There are 4 ways to turn a row about zero (a turn may also mirror it). The second row of each pair is the first, turned, with some noise. The first 36 pairs use one turn. New pairs use 2 turns, one after the other, and a turn may come again.
In the rows, zero is written as 128.
Known pairs, each followed by its turns in order:
[204  98 120 158 106 137 191 126]
[ 87 119  58 113  98 116 126 193] : J_860

[ 49 150 129 134 118 126  84 128]
[178 124 168 109 169 125 139  78] : J_860

[151 114 132 119 113 150 124 157]
[134 153 111 132 121  94 120 140] : J_509

[170 117 121 168  98  99 156 174]
[132 138 114 199 163  90 143 133] : J_509

[ 83 108 129  99 105 127 127 167]
[142 154 127 118 161 178 148 108] : J_860

[124 110 167 115  96 138 118 136]
[120 120 107 129 171 101 142 126] : J_408

[124  49 104 123 130 114 139 136]
[117 137  93 111  91 165 175 106] : J_860

[138 107  86 120 123 199 164 101]
[176 125  98 105 146 139  65 164] : J_509

[207 117 120  84 117 175  88 107]
[101 121 181  95 136 110 152 212] : J_155

[123 116 185 143 108 131 141  87]
[140 167 101 126  93 128 176 133] : J_155

[118 141 129 119 126  87 134 153]
[150 108 109 131 141 159 116 118] : J_155

[131 100 148  59 123 150  76 118]
[ 83 156 154 173 152 136 170  91] : J_860

[163 142 128  88 140 124 130 110]
[109 125 155 153 139 145 128  93] : J_408

[149 140 111 120 120 118 144 171]
[ 98 125 148 133 115 131 161 152] : J_408

[112 111 133 166  74 138 138 131]
[ 87 139  98 108  96 145 138 104] : J_155

[111 168 129 135  87 148 118 128]
[143 138 133 116 178 101 118 134] : J_860

[ 58 135 174 117 134 133 129 128]
[173  98 152 152 169 158 148 113] : J_860

[119  54 154 200 119 188 167 130]
[211 109  72  84 149 147 183 143] : J_408

[109 140 111 207  90 135 138 167]
[126 133  95  79 112 141 142 206] : J_408

[ 83 102 121 124 186 135 138 147]
[173 105 133 127  78  90 132 117] : J_408

[110 114 155 137 126 143 122 112]
[133 100 132 137 143 125 156 124] : J_860

[131 125 121 127 172 139 143  72]
[149 137 155 105 146 182 107 129] : J_509

[129 101 109  49 165 101 153 137]
[163 164  95 107 121 147 121  52] : J_509

[102 142 127 133 118 152 121 107]
[143 112 127 114 142 129  95 140] : J_408

[116 123 119 127 164 156 131 130]
[120 141 140 152 144  96 115 124] : J_155

[ 76 120 150 174 129 139 129  92]
[128 164 113 157  74 112 136  90] : J_155

[ 87 133 118 129 141 108 123 130]
[113 101 133 133 108 147 126 100] : J_509

[152 150 173 125 152 108 131 182]
[139 156 168 154 108  84 156 101] : J_509

[176 120 143 104  63 139 136 130]
[101 136 129 145 196 147 162 139] : J_408

[121 127 152 106  93 125 114 138]
[122 129 105 112 107 107 161 132] : J_509

[115 108 117 138 121 142 148 105]
[164 125 118 138 135 144 123 138] : J_408

[159 104 110 179 132 122 132 147]
[107 110 111  78  95 126 125 145] : J_860

[106  49 122  49 120 108 115 135]
[107 164 167 168 170 206 136 148] : J_155

[137 185  90  94 156 132 149 130]
[150  68 152 135 167  99 135 117] : J_155

[ 94 153 121 132  70 125 136 124]
[122  69  98 120 129 113 152 141] : J_509

[159 110 149 133 126 129 155 111]
[136 157 121  98 137 121 153 137] : J_155

New pairs. What belongs after each?
[131 134 143 141 107 121  91 149]
[ 84 116 130 131 126 143 114 136] : J_155 J_155

[127 163 113 114 114 176 136 175]
[158 126 124 106  90 163 159  92] : J_155 J_860

[177 123 126 132 142  99  91 122]
[120  87 123 122  96 122  87 117] : J_509 J_408

[136 159  94 126 104 136 181  76]
[187 136 111 121 142 176 168 117] : J_155 J_509

[111 119 120 117 104  67 172 123]
[144 128 103 126  75 102 156 166] : J_509 J_860

[104 198 122 123 128 141 121 203]
[ 91 146  94 149 140 176 202 122] : J_509 J_509

[203 207 163 136 144 171 114 118]
[194  77 142 151 167  79  87  85] : J_408 J_408

[131 127 160 101 117 126 125 154]
[158 112 115 129 104 146 129 112] : J_408 J_860

[150 168 143  64 205 138 119 117]
[ 97 117 135 223 164  99 109 117] : J_509 J_860

[160 134 144 117 126 176 124 163]
[114 121 118 158 102 125 110  77] : J_155 J_509

[119  90 154 178 131 167 121 124]
[135 112 175 105 183 127 140 144] : J_408 J_155

[126 115 105  49 207  83 142 121]
[137 117 157 131 184 187  56  79] : J_509 J_408

[ 79 146  95 149 129 112 102  98]
[ 84 166 151  96 147 100 120 137] : J_408 J_408

[160 122 184 142 132 183 132 147]
[173 106 151 186 119 136 139  91] : J_408 J_408

[ 92 111  96 132 136  78 130 106]
[127 136 109  95 186 135 134 153] : J_860 J_509

[132 130 120 152 121  96  82 146]
[183 106 133 121 136 139 135 112] : J_509 J_860

[125 207 147 132 171 133 155 125]
[114 171 109 171 191 153 135 106] : J_155 J_509

[157 142  99 178 142 127  91 152]
[138 114 128 168 128 184 154 157] : J_860 J_155

[163 147 130 126 108 144 103 123]
[117 127 111 136  97  99 103 127] : J_860 J_408

[156 142 132 117 146  49 116 177]
[191  75 105 156 110  87 111 126] : J_509 J_860

[185 114 153 174 143  86 137 126]
[128 158 109  97 144 145 176  72] : J_860 J_860

[122  49 102 110  55  89 117 185]
[106  83 176 100 110 126  97  23] : J_509 J_155

[100  85 101 156 139  75  89 135]
[105  88 135 123 180  78 156 108] : J_408 J_509

[111 141 108 137 140 124 100 124]
[149 127 117 129 139  99 109 125] : J_509 J_408

[ 55 158 107 139  70 129 156  88]
[102 170 142 109  94 130 199  70] : J_155 J_155

[ 89 137 152 168 122 109 119 154]
[125 159 121  98 127  77 137 110] : J_155 J_860

[144 125 207 144 132 128 121 117]
[130 110  58 114 151 123 155 123] : J_509 J_155

[101 122 122  98 147 129  96 133]
[132 133 100  82 122 124 139 129] : J_155 J_408

[126  97 133 181 139 149 119 119]
[ 98 118  87 139 109 113  93 138] : J_509 J_155

[161  80 135  49  59 184 123 126]
[169 168 220 180 120 173 117 100] : J_408 J_509

[104 164 132 144  49 116  88  82]
[178  94 134 181  99  80 171 150] : J_509 J_408

[141 117  99 134 207 203 125 144]
[120 104  98 131 210 183 105 166] : J_860 J_860

[147 164 136 114  92 159  87 161]
[176 125 115 189 129 114 111 134] : J_860 J_155

[ 60 122 108 120 161  93 125 149]
[ 92 136 166 126 145 154 108 186] : J_155 J_509

[156 159 127 133 113 177 189 164]
[114 158 177  89 134 187 102 147] : J_860 J_860

[147 159 129 144 149 126 149 118]
[105  93 140 147 116 135 127 133] : J_509 J_860

[ 73 122 128 129 142 144 109  65]
[145 141  87  95  79 107 102 158] : J_509 J_509

[167 104 174 102 133 147 162 107]
[ 94  85 150 144  79 148 147 133] : J_155 J_408

[169 109 139 169 104 108  95  49]
[167 137 191 129 129 186 137 185] : J_509 J_860

[204 137 122 178 124 133 123  83]
[171 126  89 169 160  85  79 145] : J_509 J_155

[135 123 202 123 117  97 128  96]
[167 116 119 135 173  70 109 136] : J_155 J_509

[100 140  93 152 137 102 125 148]
[105  92 100 119 119 162 121 138] : J_408 J_155

[129 105 183 145 125 125 152 139]
[182 128 137 124 123 112 164 136] : J_860 J_408

[136 129  71 142 109 189 140 111]
[ 74 176 121 126 110 110  93  94] : J_509 J_509

[123 120 109 115 136 143 149 101]
[124 153 126 106 131 117 102 132] : J_509 J_509

[113 207 124 157  84  96 203 136]
[143 162 150  44 154 169 197 132] : J_408 J_860

[106  91 136 136 109 113  71  61]
[164 102  64 162  85 102 130 106] : J_860 J_860

[109 120 125  59 127 126 151 122]
[125 112 117  99 107  67 119 109] : J_860 J_155

[136  91 133 108  90 142 128 141]
[139 108 134 129  90 148 103 156] : J_408 J_860

[207 207  74 167 135 137  49  89]
[140 142 224 200 221 114 142 121] : J_408 J_860

[123 119 122 133 126 132 108  85]
[128 123  94 120 114 138 155 134] : J_155 J_155

[ 63  80 207  85 114 118 134  85]
[159 226 129 126  67 169 121 107] : J_408 J_408

[102 202 164 116 125 104 128 135]
[163 175 133 135 134 169 181 147] : J_155 J_408

[ 67 158 118  49 133 121 130 121]
[106 121 121  63 124 196 111  96] : J_860 J_408

[139 128 117 105 168 112 118 140]
[114 167 159 139 124 119 126 129] : J_155 J_509

[130 125 142 133 134 138 125 130]
[119 117 129 134 134 118 127 118] : J_155 J_509

[ 73  97 135 146 135  78 166 152]
[118 112 159  83 169 149  85 165] : J_155 J_509

[143 130  98 158 207 136  77  97]
[ 51 171  86 111 147 104 126  95] : J_155 J_408

[158 138 185 133 143 128 161 137]
[140 131 128 136 169 105 101  79] : J_155 J_509

[126 132 106 125 126  68 186 131]
[119  85 111 172 131 105 107 177] : J_408 J_509

